The groups are shells around one centre, one inside the other: the same stretched ball of 7 dimensions in 7 sizes.
(in the rows, 128 means zero)
Some rows, each with its group after it:
[118 143 141 119 133 153 189 136 131 146 128] => (5)
[124 129 127 131 129 130 174 147  91 138 156] => (5)
[123 147 135 105 106 147 192 162 114 154 110] => (6)
[119 150 149 145 125 124 171 156 111 176 114] => (4)
[130 163 155 145 189 104 202 148  98 153 107] => (3)
[128 151 149 122 170 133 189 138 134 160  84] => (3)
[111 164 176 158 170 129 197 128 113 165 111] => (5)
[131 139 148 140 197 117 180 140 118 162 127] => (0)
[129 154 152 168 190  98 168 136 119 169  99] => (5)
[123 151 161 175 191  97 173 130  90 160 116] => (3)
[120 159 166 152 185 122 200 138 114 162 132] => (3)
[124 155 136 128 133 135 179 133 138 148  76] => (3)
[116 150 163 161 178 124 183 127 115 160 136] => (3)
[131 170 153 144 178 104 205 153 102 153  99] => (2)
[117 137 169 137 180 141 187 139 119 179 149] => (6)
[142 128 111 126 179 117 165 133 132 132 118] => (6)
[133 147 152 158 228 105 182 125 129 156 120] => (6)
[132 170 152 164 184  92 181 152 125 174  89] => (2)
[125 159 140 150 142 110 174 137 107 149  74] => (2)
[121 133 131 134 111 128 171 154  81 147 142] => (4)
[117 143 153 159 172 123 181 121  97 140 146] => (2)
[125 140 134 138 155 132 175 134 133 148 134] => (5)
[122 152 158 155 179 109 187 126  80 143 104] => (4)
[121 137 138 136 155 143 169 123 146 151 122] => (4)
[137 157 148 168 224  85 186 137 108 151 119] => (2)
[113 159 169 148 149 126 202 150  86 163 138] => (1)
[108 165 174 154 157 134 204 131 104 156 130] => (6)
[126 135 133 129 144 126 173 133  95 137 102] => (4)
[133 126 127 135 178 115 167 126  98 132 115] => (6)
[119 176 164 179 175  98 190 126 100 150  90] => (6)
[119 145 159 157 165 114 174 139  89 167 118] => (0)
[125 144 149 144 181 116 193 137  86 141 144] => (5)
[116 154 147 139 116 135 179 150 120 166 114] => (3)
[131 156 143 138 161 107 185 150  99 155  86] => (5)
[123 145 155 162 179 103 183 142  74 153 145] => (1)
[125 150 137 123 146 143 184 137 154 154 103] => (2)
[129 149 151 123 169 124 202 161 103 162 130] => (4)
[127 166 151 143 177 119 193 136 139 157  85] => (0)
[113 143 152 126 117 145 181 142 101 160 108] => (0)
[122 133 140 114 143 150 179 137 128 155 118] => (0)
[130 151 145 147 158 104 180 163  96 169 119] => (1)
[119 151 162 153 187 122 194 128 103 151 136] => (5)
[117 151 178 145 177 123 197 154  91 185 134] => (2)
[117 165 154 133 120 135 183 142 127 167  60] => (6)
[116 147 148 151 158 130 186 118 103 131 135] => (4)
[135 146 140 165 198  90 169 136 100 150 115] => (0)
[116 147 159 140 150 131 198 148  85 155 154] => (1)
[115 161 161 121 137 151 198 141 140 169  91] => (5)
[121 132 140 138 166 135 173 115 113 134 124] => (3)
[126 145 155 133 187 130 188 138 132 167 118] => (1)
[128 150 131 132 152 132 172 131 157 152  85] => (4)
[135 165 145 152 187 101 181 143 138 164  79] => (1)
[115 170 151 140 128 138 194 134 135 150  90] => (6)
[125 128 133 142 147 121 164 138  89 144 138] => (1)
[124 145 145 124 136 137 179 156 129 174 110] => (0)
[125 166 143 159 147 103 176 137 104 147  74] => (4)
[122 151 139 141 137 122 190 144  88 135 132] => (1)
[137 148 143 146 205 104 176 138 131 162  98] => (1)
[121 144 148 124 127 133 186 158  92 163 117] => (0)
[124 163 168 147 174 112 195 157 102 181 103] => (0)
[113 130 143 134 116 147 166 138 107 159 136] => (2)
[120 154 148 124 121 138 180 153 129 176  80] => (2)
[113 170 173 147 138 128 201 160 106 182 115] => (3)

New rows, each followed by its group:
[116 159 142 128 115 143 190 139 124 145  97] => (3)
[117 139 151 141 150 128 192 138  69 138 154] => (2)
[107 149 156 146 108 137 180 140  83 155 124] => (4)
[117 142 161 153 161 122 173 138  98 171 123] => (0)
[129 158 157 140 167 109 187 163 107 182  95] => (3)
[137 136 119 135 162 114 166 145 125 146 122] => (5)
[113 164 167 139 140 137 202 154 116 174 128] => (3)
[113 144 162 149 154 134 177 125 105 160 113] => (0)
[120 151 160 128 170 140 198 138 126 162 118] => (1)
[127 167 157 171 184  94 179 143 113 169  93] => (1)
[123 148 126 140 127 125 177 130 105 124 110] => (4)
[111 159 165 137 117 140 186 157 120 187 105] => (2)
[113 165 169 149 156 130 201 134 104 157 112] => (0)
[111 151 168 163 157 128 173 124 114 171 110] => (4)
[114 155 159 137 132 138 196 155 109 168 141] => (5)
[126 168 155 164 159  96 177 153 106 174  82] => (4)
[123 126 154 121 177 144 181 137 117 167 139] => (6)
[107 140 174 148 146 141 178 137  99 181 135] => (4)
[122 168 174 143 171 117 199 157 114 189  86] => (3)
[126 155 169 156 193 102 184 148  96 182  95] => (4)
[138 144 128 155 193  95 173 136 109 138 122] => (0)
[118 167 149 127 126 142 193 136 139 153  70] => (4)
[122 164 161 166 167 100 197 156  81 161 142] => (6)
[116 172 169 143 150 129 199 149 127 178  93] => (0)
[121 147 159 168 178 108 166 132 105 171 113] => (2)
[127 150 149 133 170 121 194 142  99 148 110] => (0)
[122 169 173 152 193 114 206 140 110 167 102] => (3)
[135 137 123 144 167 106 176 145  95 133 147] => (5)
[111 153 159 123 128 151 198 138 111 155 111] => (0)
[116 149 148 136 139 144 181 131 138 156 113] => (1)
[120 150 145 148 132 116 187 151  74 145 135] => (5)
[140 120 116 129 178 113 162 140 112 139 135] => (4)
[121 170 169 161 185 108 207 145  95 160 127] => (4)
[119 140 160 149 168 130 169 141 132 186 126] => (6)
[115 155 158 160 151 116 183 131  83 149 113] => (1)
[109 166 165 128 107 147 199 153 113 173  93] => (3)
[117 165 169 138 155 134 189 141 137 183  71] => (5)
[127 144 137 134 162 130 181 139 133 151 129] => (0)
[121 143 156 144 146 115 185 163  68 169 144] => (2)
[129 138 123 146 163 120 162 116 129 129 106] => (4)
[127 166 162 173 211  97 193 130 110 154 118] => (4)
[127 176 144 162 163  97 193 138 106 138  86] => (6)
[125 156 154 151 187 121 172 122 152 168  73] => (4)
[117 160 166 150 177 131 193 125 129 160 106] => (1)
[117 144 169 137 158 128 194 156  79 175 138] => (3)
[114 145 158 115 132 152 207 150  92 153 142] => (6)
[123 135 156 150 179 123 169 140 120 178 137] => (2)
[111 127 146 126 121 154 170 124 103 147 121] => (6)
[108 168 170 142 127 139 198 140 110 166  94] => (1)
[109 166 183 152 173 138 199 128 129 177 104] => (4)
[116 161 172 157 186 121 187 116 114 161  77] => (6)
[111 143 168 125 127 150 188 161 109 191 137] => (2)
